The rows are grouped in 4 ways, from coarse to fine. Each group lies inside one group of the grouping before and may be the whole of it. The rows also spread widely along 15 directions, which tell nothing about the answers.
In the rows, zero is written as 128.
Known rows, each followed by its group in each grouping:
[103 189  79  78 176 187  99 127 142  99 167 122 156 144 115 156 185 157
 125 153 170 140  83  77 125 136  96 147 113 111 170 147 124 130 125 127
 109 124  61  63 101 118 139] -> k590 Kar k209 duta
[111 142 113 129 142 114 139 123 119 111 148 118 123 111 126 149 140 136
 126  98 126 115 113 105 108 156 134 141 135 164 106 102 124 131 123 163
 133 143 118 138 132 119 147] -> k164 tere k377 nadid
[117 133  82 107  83 114 118 109  83 161  94 122 132 139 124  75 128  92
  81 126 120 106 142  86 136 221 167 116 138 102  88 149 100 169 140 128
 138 109 151 126 158 138 186] -> k590 Kar k575 nufar
[134  95 152  91 117 186 149 170 114 145 155  92 101 124 105 112 156 129
 105 104 155  71  93 125  96 164  94 152  72 151 147 169  75 150 122  79
  66 111 208 104 144 160 179] -> k584 livi k527 nabad
[114 152 124  78 103 157 143 114 142 104 144 130 105 108 142 136 145 151
 151 146 106 146 123  89 135 122 133 126 157 150 130 118 111 129  99 195
 111 121  97 145 122  83 199] -> k590 tor k392 Lodab
[132 127 127 169 163  78 145 163 137  98 164 113 130  89 129 190  88 162
 158 113 120 128 118 157  86  75 114 143  91 136 132 141 123 128 114 140
 139 125 123 129 135 133  74] -> k584 Nazup k750 rigo
[164 111 126 186 167  68 164 177 177 127 173 115 105 163  95 149  71 104
 128 105 136 133 123 142  93  79 123 140  96 128 128 130 105 162 117 135
 109 153 121 137  96 121 114] -> k164 nunom k549 Seb
[130  82 137 139  99 156 125 121 160 103 138 156 134 138 128 143 136 105
  96 132 130  84 137 154 111 142 122 145 155 124 110 131 125  77 104 133
 155 113 145 154 125 112 128] -> k590 Mep k231 fidi
[139 118  76 137 116 138  74  87 132 136 162 131 168 122 120 113 138 104
  70 146 154  86 169  85 121 198 134 115 150 133 113 192 130 178 160 163
 165  53 116 173 137 107 166] -> k590 Mep k809 did
[ 92 140  87 139 173 200 104 102 145 113 133 127 110 125  78 124 194 159
  78  94 118 121  61  81 107 130  76 169 112 138 107 164  95 122 166  91
 110 124 178 138 149 160 132] -> k590 Mep k809 nakep
[110 124 157 125 102 141 140 125 139 149 148 107 142  95 132 111 159 113
 152 133 147 141 142 127 127 131 121 112 103 157 129 134 124 134 156 113
  58 103  83 131 107 125 133] -> k584 kive k141 Simig
[109 122 146 191 129  78 167 105 130 192 123 106 122 169 123 104 104 123
 161 110 131 165 113 100 154 120 142  97 126 114  83  83 116 136 173 108
  93 194 116 122 110 178 139] -> k164 nunom k461 Kop
[160  32 186 104 105 165 124 122 131  82 140 169 182 105 184 181 139 153
 147 137 150   8 147 193  76 141  82 133 136 142 152 155 112  35  99 132
 188  89 167 138 180 103 104] -> k590 Mep k882 sedo
[122 123 150  79 112 117 162 124 111 125 117 124 137  90 157 113 165 146
 171 122 138 139 137 121 160 101 138 101 134 161 152 123 108 128 146 138
  89 118  92 106 110  91 131] -> k590 tor k569 kap
[ 96 127 140 166 107 108 171 149 129 138  97 112  59 113 119 147  86  94
 124  96  83 180 111 144 111 150 166 170 107 104  93  56 152 110 115 113
 132 185 139 145 108 182  89] -> k164 nunom k549 fedi
[183 111 150 112 171 109 149 106 136 134 130 182 115 147 127 127 112 113
 134 100 107 105 127 122  99 126 111 122 112 138 139 125  84 132 126 160
 155 110 134 173 165  72 139] -> k590 Mep k231 reke
[123 123 103 160 131  78 109  54 113 230 122 145 185 155 160 120 152 138
 132 143 135 152 138  79 168 152 157 110 192  76  84  95 135 101 166 133
 196 117 114 106 142 145  98] -> k584 Nazup k296 Rapa
[147 144  90 141 128  94 120 159 164 111 161 136 128 162 120 151  76  76
  96 150 151 143 162 136 124 156 170 140 150  98 135 109 169 145  93 163
 172 143  69 125  75  95 112] -> k164 tere k67 Tidot
[152 158 130  70 167  89 173 169  94 171 121 111  91 151 127  97 103 147
 167 116 145 164  99 106 168 107 154 106  89 117 181 118 102 188 134 115
  98 165 130  69 108 122 146] -> k584 Nazup k296 Muz
[ 95 124 105 119  81 140 130 109 109 146  97 111 129  93 145 115 127 132
 145 139  98 132 134 110 119 142 135 129 146 107  92 136 115 107 131 133
 132 119 135 137 153 142 143] -> k164 Sizi k657 tulog
[122 134 123 150 118  89 133 121 161 125 179 137 166 187 129 136 116 125
 133 149 158  98 137 114 130 138 137 101 162 134  86 123 110 124 107 164
 117 161  92 109 116  99 186] -> k584 kive k93 pep
[100 128  49 163 181 112 115 116 115 135 128  86 151 125  96 109 177 208
  98  94 144 120  62  73 150  73 106 127 148 125  97 195  76 154 185  91
 121 135 197  88 140 161 122] -> k590 Kar k587 Noki
[170  94 142  75 149 163 138 125 168 151 148 170 151 135 130 117 204  96
 127 124 149 120 135 126 127  98 101 144 146 148 173 126 105  98 126 121
 110  80  96 113 106  48 108] -> k164 Sizi k927 Vadu
[ 89 118 121 122  80 146 145 136 122 126  99 107 116  98 144 115 122 145
 152 140 108 146 124 135 146 105 145 123 152 106 110 126 134 100 129 112
 120 151 136 116 121 148 126] -> k164 Sizi k927 vebis
[118 138 129 105 101 162 140 142 127 140  93 117  86  92 117  99 113  95
 144 127  71 147 131 129  73 135 104 146  85 108 118 138  93 119 123 115
  84 102 129 161 166 132 132] -> k164 tere k67 Vaput
[167 110 142  59 146 161 139 119 136 125 106 162 123 148 150  97 141 161
 155 143 126 129 119 131 162  75 113  98 143 107 183 159  97 112 140 126
 139 128 136 108 138  79 130] -> k590 tor k392 pes
[163 138 106  51 151 105 139 120  94 137  82 156 162 170 159  68 109 178
 189 148 126 104 119 112 151  78 114  61 146  86 151 177  60 126 143 131
 141 157 127  70 184  74 161] -> k164 Sizi k657 Favep
[108 138 122  87 143 155 149 143 118 139 115 116 109 153 125 113 140 190
 156 134 129 135  68 111 145 105 112 124 128 100 141 134  87 105 123  95
 107 178 169  65 143 151 153] -> k584 kive k141 tek
[121 138  90 173 155 120 108  76 129 177 104 153 142 154 110 121 133  98
  95 111  94 143 104  93  90 163 112 154 117  65  79 125  99 107 154  99
 165 112 136 142 174 161  83] -> k590 Kar k209 duta
[ 88 169 135  82 109 138 171 169 119  41  80 121  74 105 130  97  81 160
 185 122  81 148 104 157 138  67 135  96 108 134 121 136 116 124 114 135
  79 219 114 124 131 114 163] -> k164 Sizi k657 Favep
[117 126  96 127  97 130 133 132 161 122 100 136 110 114 108  78 151  93
 100 121  93 153 144 130 137  90 143 128 169 127  89 139 113 110 133 131
 106 119 128 154 116  94 125] -> k164 tere k377 nadid
[144 156 119 151 203  61 139 108 105  91 128 156 135 159 104  86 121 153
 102  57 133 102 106 115 151 110 138  76 123 170  89 157 107 181 191 135
 137 201 143 135 153 102 136] -> k584 livi k527 nabad
[160  91 148 120 164 136 133 106 137 180 137 146 158 137 143 116 177 153
 131 122 162 134 117 128 170  82 120 111 149 115 157 138 124 101 170  89
 148 121 147  94 114 120  71] -> k584 livi k527 nabad
[128 123 111 130 156 115 130 123 116 133 133 119 136 122 133 139 135 155
 130 110 135 120 110 112 122 127 122 132 139 130 129 127 121 124 143 132
 152 139 140 116 137 129 112] -> k164 tere k67 Tidot
[137 171 144 120 164 140 131 108 154 149 107 182 104 176 106  88 131  67
 119 122 107 183 127 133 141 139 127 125  94  90 132  99 142 121 153  96
 115 162  75 129 115 119  91] -> k584 Nazup k750 rigo
[118 131 146 128 113 127 142 109 122 132 134 115 112 132 134 101 118 117
 138 118 122 117 137 108 129 164 134 101 123 151 106 125 123 158 152 153
 100 153 112 152 132 130 191] -> k164 nunom k549 Seb
[127 127 103  82 114 166 125 167 119 113 158 116  88  93 125 178 121 138
 101 129 107  96 109 119  68 187 124 197 111 128 141 133 114 131  56 163
 165  85 180 133 157 130 165] -> k584 Nazup k296 Rapa
[174  42 157 162  85 112 107 108 166 189 155 148 202 196 148  66 122  89
 112 170 180  57 192 164 161 117 122  63 168 102 112 194 112 118 161  97
 130  94 146 128 122 110 147] -> k584 Nazup k296 Muz
[163 106 130  81 135 126 155 161 156 145 181 122 124 139 129 142 152 127
 134 139 183 124 127 102 153 114 142 131 137 158 187 122 107 157  99 153
 102 101 108 100  67  74 167] -> k590 Mep k809 nakep
[100 116  83 198  78 145 100 114 175 154 198  84 117  96  84 140 144  49
  45 122 130 124 165  83  86 212 147 176 145 167  64 131 149 174 125 170
 114  51 117 215  90 138 177] -> k164 tere k377 nadid
[103  96 100 174  93 107 162 161 167 129 137 110 109 151 113 144 100 143
 132 128 102 123  99 130 110  71 130 155 170  98  71 118  87  86  75 126
 122 167 181 118 124 143 151] -> k164 Sizi k927 vebis
[128  92 140 118  98 143 118  52 129 176 133 152 156 158 173 106 145 142
 138 154 133 103 145  89 179 171 152  86 219 121 102 103 143 104 141 170
 189 141 134 144 135 105 195] -> k164 Sizi k927 Vadu
[101 117 142 150 105 161 127 126 164 140 196  93 141 132 129 158 131 152
 151 162 152 107 118 111 109 133 100 125 128 142 112 143 116 123 114 145
  90 121 122 129 117 145 190] -> k584 kive k93 pep
[127 125 101 117 113  75 151 151 132 127 156 108 172 200 146 120 118 168
 151 159 199 116 123 104 202  93 168  77 187 109 136 132 111 140 118 142
 118 187 100  33  71 108 173] -> k590 tor k392 Lodab
[172 104 134 122 144 140 120  96 170 153 187 145 130 148 131 134 136 107
 108 142 145 113 142  93 134 148 129 121 152 147 151 135 122 163 117 184
 155  82 117 173 106  73 187] -> k590 Kar k209 duta
[144 126 157 120 123 120 153 121 125 150 114 129 113 110 131  97 109 108
 166 126 115 148 141 125 126 105 121  96  90 130 141 140  96 152 160 127
  83 107  97 160 131 110 134] -> k590 Mep k231 fidi
[ 99 117 102 180 122  94 150 139 168 133 154 106 152 156 108 131 151 134
 122 120 151 132 101 110 140  81 132 131 154 126  81 120  98 112 124 113
  83 157 123  98  86 136 134] -> k590 Kar k587 Noki

New rows. What belongs after each?
[134 174 119 106 118 117 126  81 100 201  76 141 118 157 148  73  74  93
 164 163  92 185 140  85 140 173 150  84 104  39 124 117 112 157 157 126
 139 133  79 136 158 143 146] -> k590 Kar k209 duta
[ 83 155  85 112 129 172 109 121 136 102  99 138 134 127 108 113 181 126
  97 119 111 135 101 118 112 133 106 157 148 106  97 131 120  73 137  99
 117 147 121 101 140 135 100] -> k164 tere k67 Tidot
[108 137  94  83 111 190 101 147 155  60 195 103 146 107 145 182 150 182
 123 185 173 102 126 110 146 131 131 130 164 144 168 163 160 132  84 185
 147 110  98 105  81  99 190] -> k590 Kar k575 nufar
[146 112 146 106 129 141 152 140 123 113 133 138  73  88 120 152 110  96
 110  93 104 114 128 128  83 179 135 168  86 157 144 110 121 151 105 156
 145  98 152 187 139 114 141] -> k590 Mep k882 sedo
[128 131 145 112  99 177 138 103 123 194 110 121  85 131 129 106 109  91
 137 143 101 167 126  97 117 183 128 141  90  83 138 112 117 143 140 111
 115 105 128 153 139 164 145] -> k590 tor k392 Lodab
[136 104 135 109  81 139 146 133 141 141  91 137  83 144 121  57 105  90
 111 127  89 123 146 133 136 134 143 108 155 117 100 137 100 129 122 132
 111 144 169 165 140 105 184] -> k164 tere k67 Tidot
[144 134 123 137 133 153 149 137 169 181 123 125  85 130  96 115 122  87
 137 131  91 193 116 107  95  88 102 162  80  86 139 132  84 136 133 102
  78  87 115 151 123 132 101] -> k590 tor k392 Lodab
[117  85 136 115  75 151 124  73 157 154 138 125 152  74 182 123 177 169
 165 168 116 143 162 108 181  80 145  93 237 150 115 117 145  74 133 191
 155  88 115 166 110  81 157] -> k164 tere k377 nadid
[124 134 125 139 137  81 142 136 121 113 102 144 143 107 129 119 121 121
 136 105 111 136 135 158 114 100 134 117 113 124 104 140 116 114 151 109
 123 139 110 120 145 114  63] -> k584 kive k93 pep
[152 142 110 169 169 114  96  92 127 175 146 131 160 119 117 133 114  68
 104 123 144 153 153 107  97 181 124 134  68  97 143 149 149 179 190 108
 152  65  65 159 123 143  57] -> k590 Kar k209 duta
[ 96 158  87 149 121 130 106  97 117 140 113 119 112 120 129 129 100 120
 108 136 104 164 132  98 133 184 161 136 153  88  94 103 171 129 141 148
 184 150 112 148 129 157 119] -> k164 tere k67 Vaput
[ 84 146 128 191 108  58 165 116 133 169 121 113 128 179 119  99 103 132
 158 121 110 150 108 105 150 110 147  96 144 103  42  91  91 115 136 115
  80 205 126 104 131 169 164] -> k584 Nazup k750 rigo
[163 132 172  48 127 137 141 115  93 131 102 156 109  92 177 101 100 157
 192 139  86 116 147 138 122 123 121  84 107 133 165 147 105 139 131 168
 147 110 129 157 189  81 164] -> k584 Nazup k296 Rapa
[134 133 121 107 135 150 141 186 178  96 172 115 143  80 115 175 168 108
 142 145 157 158 134 149 101  64 106 163  86 143 184 143 128 120 106 119
  65  70  47 104  64  88  68] -> k590 Kar k575 nufar
[127  66 173 118 112 154 160 153 107 157 108 104 110 119 144 121 139 123
 132 105 160 112 111 167 153 147 142 135 112 124 163 102 149  95 147  57
 128 156 181  93 101 178  79] -> k164 tere k377 nadid
[132 122 122 129 128 122 162 122 148 172  77 157  72 167 113  98 112 105
 120 121  90 189 100 119 163  96 157 140 152  64 115  82 109  94 120 104
 146 166 157 129 111 135 104] -> k590 Mep k231 fidi
[158  98  95 129 133 131 114 147 156 148 167 129 167 136 116 152 148  90
  92 136 161  94 138 123  78 150 110 167 111 108 142 160  98 128 104 115
 133  55 119 114 121 107 103] -> k590 Kar k587 Noki
[111 111 102 138 108 132 116 171 156  66 112 158 158 174 114 116 125 116
  87 135 136  78 126 197 118  99 118 138 145  83  94 167 123  58 103  73
 137 172 152  77 132 133  82] -> k584 Nazup k296 Muz
[116  99 114 121 112 127 144 161  93  98 108 122 105 114 120 154 110 122
  86  93 129  83 108 149 102 185 147 166 110 119 121 126 121 117 103 105
 165 138 190 115 141 161 110] -> k590 Mep k231 reke
[135 117  64 111 120 193  76 117 139 144 147 130 157 169 120 138 130 143
  91 179 135  74 110  94  81 176  88 152 134  54 125 196  82 112 100 121
 172  77 171 107 179 145 172] -> k590 Kar k575 nufar
[101 104 129 139 111 112 135 133 116  91 166 102 165  76 152 185 155 151
 134 110 160  90 140 134 108 156 132 140 139 183 118 117 151 111 127 156
 135 119  99 118 115 130 120] -> k164 nunom k461 Kop
[113 125 129 110 116 148 136 141 145 139 141 120 130 129 128 131 149 131
 133 144 142 137 118 129 131 121 125 135 129 119 132 130 121 108 121 111
 103 128 121  96 110 130 124] -> k584 kive k93 pep
[159 139  96  99 172  99 121 103 120 148 105 155 172 127 136  79 149 145
 158 126 123 139 138 105 143  65 112  82 145 115 142 177  88 145 185 128
 130 105  89 111 154  65 100] -> k164 Sizi k927 Vadu
[106 177  69 107 131 104  79 113  88  74 146 115 183 105 140 106 123 163
 113 142 155  88 159 108 147 162 145  74 140 148 112 206 148 191 171 169
 148 121  85 115 145 106 166] -> k584 Nazup k296 Muz
[109 158 139 125 128 139 160 152 162 121 139 107  90  87 106 124 143 100
 156 113 109 187 123 124 113  84 123 141  96 161 132 101 125 135 133 135
  49 128  67 153  84 108 119] -> k164 tere k377 nadid
[112 131 160 175  90  63 158 110  89 152 122 111  85 109 104  67  95  48
  94  60  96 110 161 116 114 233 171 104  79 191  50 115 117 217 169 139
  76 139 143 206 148 149 196] -> k584 Nazup k750 rigo
[152 137 130 131 180 133 141 149 133 150 126 128  77 142 100 112  92 131
 131 112 107 153  97 132 117 104 109 136  70  97 158 151 107 161 144  93
 124 141 167 130 141 150 108] -> k584 Nazup k750 rigo
[142 159 143 164 152 128 139  49 152 248 126 148  87 136 111  91 128  87
 141 117  67 220 122  55 119 136 122 126 111  97  83  85 102 151 174 142
 115 105 108 206 152 137 138] -> k584 livi k527 nabad
[104 111 128 117 106 112 129 140  94  76 101 135 161 122 165 147  99 182
 147 136 128  72 120 177 119 129 132 108 144 102 106 153 127  69 117 112
 174 177 161  81 173 147  99] -> k584 kive k93 pep
[137  92 146 142 118 111 145 125 118 158 119 117 131 112 134 114 123 116
 135 115 145 122 137 128 138 133 138 115 110 129 134 135 118 143 162 107
 120 113 139 139 118 143 111] -> k590 Mep k882 sedo
[125 106 116 169  91 104 126 128 131 112 116 142 119 150 136 144  60  95
  93 137 111 106 147 155 116 182 171 133 140  81  86 116 155 115 100 137
 198 154 149 156 134 152 121] -> k590 Kar k575 nufar
[ 99 120 123 135  99 134 134 135 128  97 115 128 138 123 131 136 137 114
 108 122 140 127 131 149 139 143 148 140 134 117 116 123 149 102 136 103
 130 149 112 105 105 145  86] -> k590 tor k392 Lodab
[178  79 117 152  77  99 114 115 166 138  84 185 130 202 133  46  46  54
  87 161 102 111 204 174 155 130 167  71 184  55  92 169 135 124 138 132
 192 147 143 174 137  95 138] -> k164 nunom k461 Kop
[128 116 100 159 124  97 123 165 127  73 122 126 138 127 112 137  82 104
  90 118 150 106 147 172 123 130 154 125 111 106 125 165 150 142 139 104
 155 140 121 122 103 138  71] -> k590 Mep k231 reke
[116 149 114  77 102  84 173 144 103 134 127 125 114 172 170 163  80 169
 175 160 138 142 108  96 169 154 189 119 175  82 136  57 120 113  55 180
 175 197 113  57 108 121 182] -> k590 tor k569 kap
[183 131 105 118 161  77 136 155 106 170 122 129 104 115 107 104  77  83
 102 104 123 145 147 125  99 162 153 136  69 110 159 158 109 209 147 119
 149  80 138 146 142 111  92] -> k584 kive k141 Simig
[141 103 117 128 127 168 105  86 141 167 117 140 122 140 125  93 148 107
  92 131 116 124 138 109 129 161 118 130 147 100 121 154 127 127 164 118
 156 103 155 154 145 135 134] -> k164 nunom k549 Seb
[154 156 107 112 166 134 142 160 134 134 111 148  86 129  97 142  95  72
 113 105  90 153 105 130  45 155 109 189  41  79 145 122  94 140 100 103
 128 104 119 140 154 128  76] -> k590 Kar k587 Noki
[134 100  91 132 164 180  81  59 182 141 168 155 192 129 142 137 214 188
 123 157 149 125 123  89 167  56  90 116 225 128 134 170 136  81 165 153
 181  86 119 130 118  76 118] -> k164 Sizi k927 vebis
[111 106 136 143 121 147 138 145 133 112 169  87  89 111 124 157 110 143
 110 113 144 109 114 120 127 165 143 145 135 165 131 113 156 152 115 153
 140 154 164 152  98 150 173] -> k164 tere k67 Tidot
[150 115 148 144 123 106 156 143 147 113 121 147  82 143 110 114  75  73
 106 106 117 136 146 152 134 139 161 120 108 128 126 115 139 159 128 135
 135 149 125 175  98 113 128] -> k590 Mep k231 reke
[139 156 100  79 148 156 109 124  97 168  90 126 109 105 121  74 131 127
 124 133 107 161 126 112 138 131 121 119  88  88 161 181 117 168 174  92
 127  92 140 119 155 137 105] -> k584 Nazup k296 Muz
[133 145 117 122 148  98 111  89 146 106 102 193 187 153 144  90 155 135
 140 132 112 122 148 148 148  68 116  81 171 113  93 153 117  78 160 133
 144 145  80 119 156  69  91] -> k584 Nazup k296 Muz
[ 94 171 126 117  56 177 117 112 144 130 140 117  93 144 126 107  68  61
 134 176 104 141 165 100 106 228 151 119 111 103  94 114 152 160 101 174
 107 143  66 182 119 136 234] -> k164 Sizi k657 tulog
[168  77 154 118 186  79 141 136  59 114 109 131 165 119 152 122 131 151
 121  63 178  55 125 167 132 155 130 100  92 161 171 160 128 151 198  81
 170 151 166  85 154 135  57] -> k164 nunom k549 fedi
[155 117 111  88 130 109 149 177 129  88 114 150 112 143 129 137  90 128
 124 131 133 109 124 154 125 115 148 134 124 102 158 137 111 120  87 130
 157 146 141 102 123  99 113] -> k590 Mep k809 did
[221 106 134  53 127  96 142 164 114 137  74 176 136 161 143  50  58  95
 163 154 119  94 173 165 113  90 119  65  85  72 185 210  50 158 133 113
 124  93 126 123 180  56 127] -> k590 Mep k809 did
[123 154  97 136 202 155 127 138 133 161 181 108  78 139  74 164 158 127
  74  85 140 148  64  73 106 181 114 201  79 137 149 112 125 175 127 112
 131 120 167 115 112 166 130] -> k584 Nazup k750 rigo
[146 127 104 117 146  87 109 120 109 110  65 183 181 154 125  49 140 103
  98 107 123 100 154 175 146  97 127  84 131  95 104 192 110 110 190  70
 141 140 125  98 166  99  52] -> k584 Nazup k296 Muz
[133 113  90  90 101 185  91 105 133 140 147 129 148 133 137 124 143 137
 104 171 138  91 142  95 115 174 108 136 151  96 140 185 104 131 117 148
 162  61 145 128 153 116 176] -> k590 tor k569 kap
[122 162  81 145 188 138 102  96 133 166 112 131 169 136  97  91 177 127
 129 113 126 156 104  92 104  94  77 125  99  97 116 168  87 121 206  75
  96 104  93 106 159 138  63] -> k164 tere k377 nadid
[136 125  50  83 121 104 131 127  95 143  78 128 112  82 123  99 140 163
 113 114  76 127 114  79 113 103 133 143 161 105 107 177  47 140 120 155
 157  70 195 135 191  96 148] -> k590 Mep k882 sedo
[106  95 127 153  82 120 142 100 123 147 102 129 112 115 143 117 110 115
 120 116  94 121 137 124 133 154 156 131 168 119  71 108 133 103 125 141
 164 146 167 166 143 142 144] -> k164 Sizi k657 tulog
[130 139 132 165 115 104 122  97 119 164 141 134 184 169 134 120  79  83
 170 143 124  78 151 111  43 185  84 106  73  97  74 150  72 128 142 128
  99 117  75 144 198 140 162] -> k164 Sizi k657 tulog
[149 123 140 110 152  90 155 127 116 141 102 137 126 106 142 103 141 121
 147 101 127 159 141 135 154  96 149 106 127 140 151 118 131 140 172 123
 123 137  95 117 110  98  78] -> k164 nunom k549 fedi
[123 106 133 101 101 107 167 126 121 161 110 117 145 108 155 121 148 176
 199 143 115 130 113 105 132  55 111 102 152 119 120 132  49  90 119 138
  84 106 130 103 151 106 153] -> k590 Mep k231 reke
[110 113 130 115 125 169 145 126 148 143 147 108 107  71 117 141 180 122
 132 108 118 149 113 106 110 115 109 167 117 169 134 121 121 124 132 130
  90  87 125 153 108 117 128] -> k164 Sizi k657 Favep
[122 144  95 126 153 175 136 137 166 137 103 142  56 146  75 108 133 109
  91 113  87 179  79 103 120 103 115 177 113  83 124 125 101 122 123 100
 122 138 170 147 120 144 119] -> k590 Mep k882 sedo
[170 112 153 139 151  88 149  97 144 145 109 159 138 141 149  93  97 142
 176 129 109 151 146 133 153  49 124  70 133 113 136 151  98 136 176 138
 131 133 103 154 142  86 104] -> k590 tor k392 pes
[122  95 145 131  46 149 148 163 171 119 132 123  93 106 143 152  78  78
 137 164  91 133 166 168  87 142 145 158 145 101 111  96 142  76  54 156
 133 115 118 170 113 118 138] -> k164 tere k67 Vaput
[109 174  70  94 130  91 149 154  75 146 142  97 116 111 113 149 125 113
 119  95 129 124 108  61  82 217 154 171  99 140 115 102  94 186  97 159
 117 116 109  96 144 124 176] -> k164 Sizi k927 vebis
